The same things were measured in two ways. Each way mixes the same 10 hidden numbers, adds some noise and spreads widely along 5 directions of its own, which tell nothing about the thing.
(in the rows, 128 means zero)
Some things both ways: the first way, then the second way.
[ 87 193 119 164 135 153 149 119 120 134 135 108 124 150 144 142 135 176
 162 170 171  83 149 105 137]
[122 162 155 126 148 137 139 175 112 127 160  95 105 103 161 129 125  60
 153 125  96]

[149 103 188 137 119 123 149 133 135  98 146 141 136 124 139 102 168 110
 115 118  99 128 142 155 142]
[131 118  93 101 184 148 132 220 127 118 132 143 117 125 130  55 106 102
 106 145 178]

[133  95 149 138 129  88 148 100 121 156  58 127 134 112 136  91 132 175
 133 137 117 151 164  63 101]
[169 108 106  96 144 146 109 199 110 145 157 130 163 128 117  93  96  97
 105 160 116]

[ 65 152 137 163 163 106 174 157 166 164 104 132 141 110 159 139 138 174
 189 152 136 109 163 108 102]
[115 106 132 134 131 178 149 146 149 153 155 140  94 102 142 118 128  98
 144 113 119]

[130 137 171 149 115 110  94 138 144 117 190 131 179 155 127 146 168 157
 135 115 126 136 121  89 117]
[131 155 123 116 184 180 120  93  21 155 154 124  73 180 179 126 150 109
 155 189 112]

[135 150 162 123 129  98 145 108 121 108 156 164 135 108 126  80 153  93
 119 190 133 132 117 151 108]
[154 121 108 142 144 170 102 121 141 156 124 120 129 136  91  97 109 165
 127 104 151]

[140 181  73  93  98 139  92 155 109 174 122 126  96 128 178 182  90 126
 164  69 124 170 117  99  58]
[ 84 124 153 130 175  96 202 189 119 119 135 140  78 133 128  68 175 112
 129  90 111]

[138  71 183 131 106  81 104 114 129  93 138 160 134  91 117  98 131 128
 119 136  93 149 112 100 167]
[131  96 160 132 118 149 118  91 141 119 147 109 117 123 113 154 126 149
 120 117  88]

[ 82 136 173 108 152 187 105 130  73 119 155 146 128  97  85 145 154 126
  96  81 134  90 132 141 174]
[140 126 137 141 125 193  91  91 181 141 166 136 128 161 152 161  70 173
 132 144 164]

[139 149  78 152 110  84  93  87 124 160 128  97 146 160 132 140  99 169
 150 143 161 117 127  70 116]
[132 129 151 111 148 160 131 146 115 125 134 126 108 139 163 130 125 102
 116 150 128]

[125 178 161 156 149 144 167 155 143 134 172 165 101 122 159 132 169 130
 121 190 124  71 152 136 164]
[119 121  97 129 118 134 156 186 131 137 108 152 111  81 144  49  99  48
 168 143 134]

[142 179 120 155 134  95 110 116 136 179 172 133 157 152 136 131 175 156
 152 143 160 102 134  89  96]
[113 154 169 140 139 134 168 134 127 140 149 161  98 175 152 102 143 159
 122 102 135]

[147 188  73 104 116 149 127 161 131 157  96 129 107 153 130 128 112 127
 155 122 123 117 107 113  58]
[130 146 110 197 157 159 188 154 165  52  81 180  78 144 146   7 118 132
 142 117 169]

[158 128  83 123  93  98 102 104 124 133 108 119  99 119 151 116  92 138
 164 149 127 122 114  93 131]
[166  93 124 101 134 147 134 128 154 101  99 123 105 115 121  90 108 121
 138 147 114]

[130 170 116 189 115 113 171 111 141 164  79 112 110 183 150  96 138 196
 164 183 151 111 157  66 131]
[165 155 135 120 127  99  90  77  92 139 123 107 118 154 127 133 148 152
 173 179  78]

[ 94 149 134 133 121 135 155 135 121 158  61 129 110 126 129 104  88 172
 142  89 117 158 128 100  65]
[110 108 121 154 179 166 144 181 146  85 117 123 115 132 133  79 121 116
 101 112 158]

[116  87 174 162 118  62 135 137 168 109 117 161 150 131 104  86 119 145
 130 176  90 151 110  83 156]
[120  93 112 165 146 195 113 159 161  85 166 148 127 108 109  95 119 150
  80 106 151]

[115 117 115 127 137  97 109  92 103 174  99 125 116  82 127 132  98 160
 133  92 135 113 139  98 116]
[132 109 179 162  93 182 139  45 166 118  74 152  84 153 168 162 147 147
 137 144 118]

[145  90 162 139 125  78 168 134 160  95 104 139 144 119 125 103 169  97
 154 163 104 117 131 161 143]
[143 110 159 107 135 130 103 117 160 158 158 117 122 142  97 163 147 184
 111 112 109]

[117 113 103 101 119 121 100 124 101 174 101 120 128 116 155 120  81 138
 134  78 111 181 148  88  88]
[137 122  95 133 166 161 135 163 120 136 116 144 113 143 141  72 128 110
 145 151 149]

[116 179 101 157 127  78 109 123 135 193 126 155 133 162 110 112 130 156
 159 166 152 134 107  58 115]
[135 126 129 165 147 149 139 139 158 128 158 150 121 156 124 105 125 157
 136 127 120]

[144 131 133 134  98  78  73  92 121  78 202 136 153 121 130 146 162 100
 168 185 161 120  97 123 177]
[149 126 179 124 122 140 140  81 152 146 169  96  69 106 107 178 114 127
 167 116  55]

[173  58 128 147 120  69 142 141 188  89 129 106 173 153 139 102 148 112
 143 187  86  94 148 129 166]
[112 144 169 107 143 135 126 196 121 113 168 144 136 133 151 108 183 146
  65  87 150]

[137 124 132 118 112 176 134 185 144 118 115 121 104 134 161 156 113 150
 128  88  76 117 146 108 128]
[ 90  94 131 103 118 103 164 142 144 108 127 118 106  87 137  78  63  77
 163 128 122]

[ 85 137 122 119 135 130 149 148 135 140  84 143  94  79 151 115  81 150
 166 139 109 127 129 113 107]
[159 127 102 145 177 218 114 142  66 115  98 131 100 145 172  89 224 104
 125 158 121]

[106 129 122 136 127 105  94 102  95 146 138 148 111 107 120 138 130 129
 142 156 148 116 127  93 203]
[166 121 136  98 143 150  84 163 142 167 198 128 151 143 125 163 158 153
 111 152  99]

[129 135 167 157 132 131 206 142 162  94  89 106 153 156 148 107 154 157
 135 160 113 115 166 137  80]
[108 152 134 173 124 140 153 129 120  95  93 119  77  86 138  77  87  60
 162 125 125]

Other things, the second way, with their names:
z707: [156 133 131 137 127 165  87 108 122 145 107  63 125 105 150 163 113  67
 184 163  86]
z708: [169  99 130  69 152 147  94 128 130 136  93  74 134 136 146 145  99 101
 141 175 120]
z860: [109 108 125 104 164 123 140 143 131 135 134 122  98 137 129 108 105 120
 142 148 135]
z308: [102 108 171 139 121 139 170 131 170  96 114 141  90 116 124  98 134 144
 107  75 134]
z575: [ 92 128 136 119 140 146 124 124 146 134 161 132 100 119 112  95  96 171
 114  73 184]
z844: [139  79 106 106 137 155 142 128 148 140 121 130  86  95 121 107  77  82
 165 171 108]
z261: [112 101 108 140 144 148 137 135 145 143  87 132 116 132 125  83 109 122
 147 125 160]
z278: [140 126 155 154 157 165 134 127 136 106  98 128  87 147 153 141 188 125
 123 147 108]
z705: [120 117  93 128 185 129 145 147 141  78 147 151  67 121 105  43 111 153
 138 141 149]
z100: [173 118 122 123 165 163 133 102 102 146 114 126  76 152 117 117 119 122
 148 178  98]
z779: [126 108 134 105 164 130 126 157 162 120 117  92 110 114 119 120  98 113
 136 131 139]
z716: [144  77 107 111 125 160 144 166 216 127 117 131 140 110 132  88  15  95
 149 143 161]
z857: [124 118 122 136 131 150  94 105 146 176 197 121 121 122  97 146 123 171
 148 111 114]
z610: [179 118 129 149 136 177 136  99 164 141 140 115 114 152 135 125 105 137
 182 136  84]
z280: [140  99 125 113 144 130 114 142 170  94 123 156 124 140  84  84  95 194
  68 127 177]
z831: [107 129 137 196 117 142 200 141 189  76 126 151  86 101 149  63  68  78
 181 115 108]
z878: [141 126  95  53 188 146 100 207  55 190 148 101 138 133 151 101 148  73
 133 165 137]
z948: [180 142 100 175 130 167 127 102 215 108 111 168  90 138 112  74  81 177
 170 142 158]
z761: [157 174 149 135 122 133 120 112  98 158 133 112 118 152 174 135 154 103
 188 159  79]
z196: [129 140 118 156 145 161 109  70 144 138  85 101  83 133 127 119  86 135
 181 134 159]
z356: [132 121 124 152 162 156 145 118 132 130 130 100  71  96  90  97 131 120
 157  90 102]
z21: [115  79 125  89 161 137 146 161 143 149 203 140 107 121  76  99  80 160
  93 101 134]
z538: [154 123 144 124 116 164 139  56 105 177 113 107  79 126 128 140 112 111
 184 136  81]
z553: [105 108 131 122 122 116 149 142 151 127 118 156 106 112 116  77 137 140
 126 106 145]
z961: [126 130 141 138 171 168 112 166 116 106 136 133 139 167 147 106 188 165
  77 111 157]
z118: [114 120 161 140 136 135 158 168 210 111 192 134 111 111 113 122  72 139
 119  86 130]
z824: [126 136  87 207 133 252 125  68 152  95 135 159  48 102 166  91  60  98
 182 159 161]
z944: [ 84 150 150 192 136 170 148 157 120  43 131 190  88 122 156  69 172 140
  60 107 169]
z998: [120 158 120 116 168 143 127 178 117 135 163 104 102 115 164 111  88  62
 171 155 128]
z952: [113  97 119 173 123 155 157 114 185 120 117 133 100 108 120  94  95 119
 172 111 121]
z441: [153  96 103 108 129 151 105 110 170 120  84 104 113 101 112  94  78 126
 155 140 152]
z776: [ 96 126 142 171 106 180 137 105 153 136 123 136 106 114 162 122 116 110
 154 104 144]
z743: [107 130 135 145 119 144 111 111 163 106 118 120 130 133 148 113  65 136
 139 126 169]
z190: [168 114 132 113 148 209 127 133 115 108 154 130 103 127 142 109  99 111
 105 140 121]
z216: [143 104 125  84 158 131 134 119  91 129 129 138  80 138 136 110 156 122
 142 187  93]
z968: [114 126 158 111 137  92 127 163 133  91 188 128 112 106 113 128 111 121
 106 145  89]
z973: [166 137 127 139 141 181 134 145 131 117 121 118 119 131 150  97  90  93
 143 138 124]
z525: [128  78 139 130 125 164 156 108 170 141 150 119  83  91 108 141  60  91
 157 136  87]
z842: [135 129 131 116 128 157 115 144 120 168 144 134 130 136 142 129 116 116
 130 139 136]
z940: [ 98 135 178 195 106 121 133  44 216 116 123 143  63 135 117 180 123 189
 164 124 117]
z628: [151 116 126 144 148 175 124 141 129 120 158 117 130 130 109 101 120 141
 114 105 113]
z569: [108 141 170 169 126 104 127 113 126 104 144 105 110 114 100 137 150 142
 124  99  81]
z646: [166 122 114 147 117 149 140  77 190 138  69 124  78 117 122  97  70 118
 210 149 127]
z175: [128 109 110  83 155 138 123  99  63 185 119 119  69 120 114 112 143 113
 160 160 109]
z401: [102 151 116 165 143 170 152 132  86  92  98 161  75 128 169  53 128  91
 134 144 161]
z40: [139 148 126 123 133 138 154 138 133 129 120 151 103 145 158  62 127 128
 163 124 142]
z337: [ 94 109 165 104 126 168 134 110 109 154 148 119  98 128 170 155 135 107
 129 120 123]
z618: [156 107 125  83 130 109 104 125 182 136 150 132 127 133  88 116  59 177
 128 148 143]
z668: [150 147 123 109 183 155 151 208 108 128 146 125 109 143 167  89 111  65
 139 161 126]
z895: [157  97 148 132 156 173 168 150 168 128 150 172 103 172 143 114 174 160
 113 136 104]
z450: [125 172  91 227 146 240 154 137 102  71  70 181  68 129 214  41 122  49
 161 174 175]
z312: [134 135 180 136 155 154 185 156 189 108 117 121  98 161 188 126 134 109
 157 112 116]
z346: [128 118 141  76 176 139 102 138 104 140 140  97 108 151 152 154 112 116
 126 174 134]
z483: [126 125 152 105 138 137 180 157 140 127 105 133  93 133 172  91  95  77
 153 138 132]
z634: [160 137 138 116 137 150 127 149 148  99  99 107 125 129 166 101  90  89
 150 153 132]
z720: [140 186 149 166 160 176 129 167  58  92 157 126  94 132 209 124 225  58
 145 171  65]
z389: [ 93 109 153 130 154 144 188 165 136  99 119 145  70 112 146  78 160 104
 118  93 132]
z302: [123 101 162 160 106 130 135  76 201 109 168 124 103 116  97 154  74 165
 146 115  88]
z877: [120 132 155 153 144 135 141 169 152 121 153 110 115 112 131 130 161 107
 134 102  93]
z884: [167 147 102 109 170 115  91  74 110 181 125 116  99 193 132 138 127 169
 206 210 113]
z539: [138 151 158 142 124 118 126 114 127  93 109 107 116 131 125 102 108 133
 127 114 119]
z433: [164  91 113  90 130 170 130 131 154 134  85  79 102  72 131 111  35  37
 176 158 115]
z510: [161 126 128 134 109 156 158 131 155 117  72 142 104 123 166  81  89  73
 175 163 123]
z888: [ 95 141 149 159 124 155 164 146 116 149 102 161 108 148 175  98 161 103
 137 118 145]
z515: [162 142 112 104 153 156  94 197  96 120 139 157 138 141 163  94 184 112
  95 182 139]
z965: [115  90 161  92 131 112 127 150 156 140 163  97 120  94 103 156 123 120
 117 110  88]
z142: [163 152 154 126 104 135 108  74 128 142  93  92 102 121 131 138 102 118
 169 136 107]
z785: [105 129 111 150 150 182 129 180 136 124 142 154 125 130 162  84 131 111
 117 121 173]
z691: [194 149 119 115 156 169  79  82 107 155  87 106 107 176 157 151 131 129
 174 211 121]
z582: [ 94 135 156 132 167 148 126 125 142 151 169 130  82 146 120 152 115 159
 113 114 158]
z224: [150 104 111 119 178 138 157 226 217  79 160 167 115 126 102  52  77 149
  93 122 171]
z770: [115 183 158 160 136 131 121 170 102  89 150 135 118 120 151  90 199 132
 101  92 129]
z412: [119 150 133 126 162 167 107 118  77 157 165 112 101 149 159 143 120 108
 149 159 125]
z405: [172 116 141 118 155 173 130 107 148 144 135 108 109 162 118 134  75 146
 135 138 122]
z666: [193 129 116 124 165 231 134 110  68 138 100 143  53 138 171 114 179  76
 149 198  95]
z900: [150 105 119 164 131 184 163 125 151  76  75 167  81 123 163  71 131  92
 147 170 119]
z871: [165  95 125 118 151 158 147 148 196 106 134 138 118 147 129  97  83 144
 136 144 130]
z655: [118 119 160 109 159 126 141 173 217  88 165 131 118 145 139 125  64 153
 111 124 168]

Some of these things the first way, each followed by its name:
[101 148 166 183 132  58 150 119 161 149 122 147 154 126 131 124 162 179
 178 159 148 132 125  86 105] -> z525
[134 145 159 104 124 145 110 123 110  72 148 147 122  81 109 151 163 131
 134 142 136  80 102 128 128] -> z190
[127  98 164  72 131 137 112 123  96  96 140 131 143  53 160 140 147 104
 135  92 112 151 150 148  86] -> z538
[155 106 169 147  91 141 132 141 124  82 101 123 117 157 125 167 160 149
 118 111 102 125 135  99 181] -> z968
[148 141 162  89 116 124  88  95  81 101 158 154 136  84  98 116 168  96
 123 105 145 125  91 146  99] -> z405
[130 103 180 121  81 156 101 149 109 103 150 138 117 127 166 139 135 131
 137  60  89 186 131 109 152] -> z705
[192  82 140 162  99  55 131 106 163 105 134 114 167 178 129  87 177 112
 141 173 114 121 137 120 164] -> z618
[122 171  85 122 124 121 120  94 100 158 135 117 113 125 153 109 112 119
 160 147 163 120 134 131 110] -> z646
[ 97 120 167 161 156 103 151 135 157 142 140 133 178 142 113  89 139 165
 114 154 117 111 151 103 117] -> z450
[135 162  94 137 107  97 102 128 130 144 133 131 113 136 146 169 104 133
 155 139 137 131 113  94 124] -> z844
[132 114 136 146 110 105 136 141 146 152 103 113 146 156 151 124 126 151
 149  87 107 158 147 104 100] -> z860
[ 81 175 153 156 136 180 140 139 113 124 160 117 133 155 136 143 154 157
 140 125 151  96 153 128 159] -> z998
[114 150 146 139 128 151 152 149 116 158 112 129 126 154 137 117 169 126
 153  88 126 136 152 139 124] -> z884
[158  83 137 105 127  95 122 128 148  81 129 128 168 119 101  85 156  95
 136 170 104 104 118 144 125] -> z973
[ 99 121 109  98 131 155 126 150 109 135  68  99 137 123 129 163 120 140
 161  71 123 140 150 116  93] -> z118
[ 88 174 132 138 169 142 171 143 122 203  94 130 120 107 157 139 127 176
 135  97 135 111 180 109  62] -> z888
[120 142 147 114 122  98  84  82  93 111 176 146 121  54 146 155 143 127
 154 136 162 114 112 122 137] -> z666
[126  94 111 107 148 117 158 147 141 136  63  96 159 126 140 138 121 128
 137 116 104 130 174 126  76] -> z842
[139 115 105  68 130 112  89 174 126 142 105 170 103  62 108 167 142  80
 170  82  96 116  87 134 118] -> z895
[100 136 121 171 128  73 163 100 143 169  68 123 120 125 136  96 110 172
 180 139 145 129 136 104 106] -> z278
[105 189 124 152 140 119 174 133 135 190  98 142 107 136 152 105 110 158
 141 132 135 132 146 113  65] -> z261
[126 122 155 125 123 155 176 136 131  88 108 131  97 105 149  92 127 113
 133 145 102  99 142 174 142] -> z441
[123 112 124 183 105  59 144  84 151 150 109  99 152 167 149  65 105 164
 167 150 139 152 141 101 124] -> z779
[155 100 124 145 129  64 115 129 166 135 152 147 159 146  98  74 147 107
 135 174 110  96 106 123 158] -> z716
[165 165 122 108  89  88  64  74  78 128 165 146 125 111 127 149 138 109
 132 122 162 157  88 104  98] -> z100
[118 176 155 152 137 144 162 143 137 120 170 145 114 128 156 128 158 128
 137 170 134  84 145 152 145] -> z878
[152 116 139 137 109 107 108 127 139 123 158 113 161 155 147 128 119 147
 107 124 107 145 144  91 108] -> z401
[114 109 191 161 113  91 111 111 122 126 143 161 139 122 109 105 161 157
 133 131 124 146 120  79 175] -> z302
[ 30 132 174 120 163 193 158 180 123 116  98 114 154 106 127 162 125 176
 145  80 117 131 167 121  99] -> z824
[141 111 153 148 146 102 161 121 152 138 119 135 134 109 136  79 170 141
 145 161 119  74 153 130 135] -> z510
[134 169 177 159 113 147 124 120 108 112 160 153 103 133 123 160 137 167
  82 132 127 102 123  93 164] -> z944
[127 169 114 129 132 136 129 193 164 133 133 155 128 158 104 139 153 126
 156 160 111  88 101 110 125] -> z831
[ 99  90 118 101 130 147 145 131 117  90  75 109 125 110 120 102  80 110
 130 141 104 129 141 149 142] -> z707
[122 105  93 184 121  44 155 127 176 164  70  87 181 207 124 118 119 141
 175 141 129 153 150 108 118] -> z940
[119 134 109 100 106 141  93  72  72 114 134 105 106  83 156 124  77 136
 130 117 152 131 134 119 121] -> z433
[147  96  92 144 120  59 140 147 183 153  67 124 135 136 127 107 108 150
 175 152  97 118 120  87 109] -> z900
[144 138 121 100 136 165 120 168 135 119 165 135 123 117 150 133 160 100
 143 134 106  80 141 150 141] -> z40
[146 122 107 111  99 115  93 114  99 148 103 123 117 128 131 130 125 124
 155  87 128 149 120 104 126] -> z224
[155 185 118 137 121 137 143 155 141 127 161 153  88 135 157 159 142 108
 129 168 119  84 124 140 145] -> z553
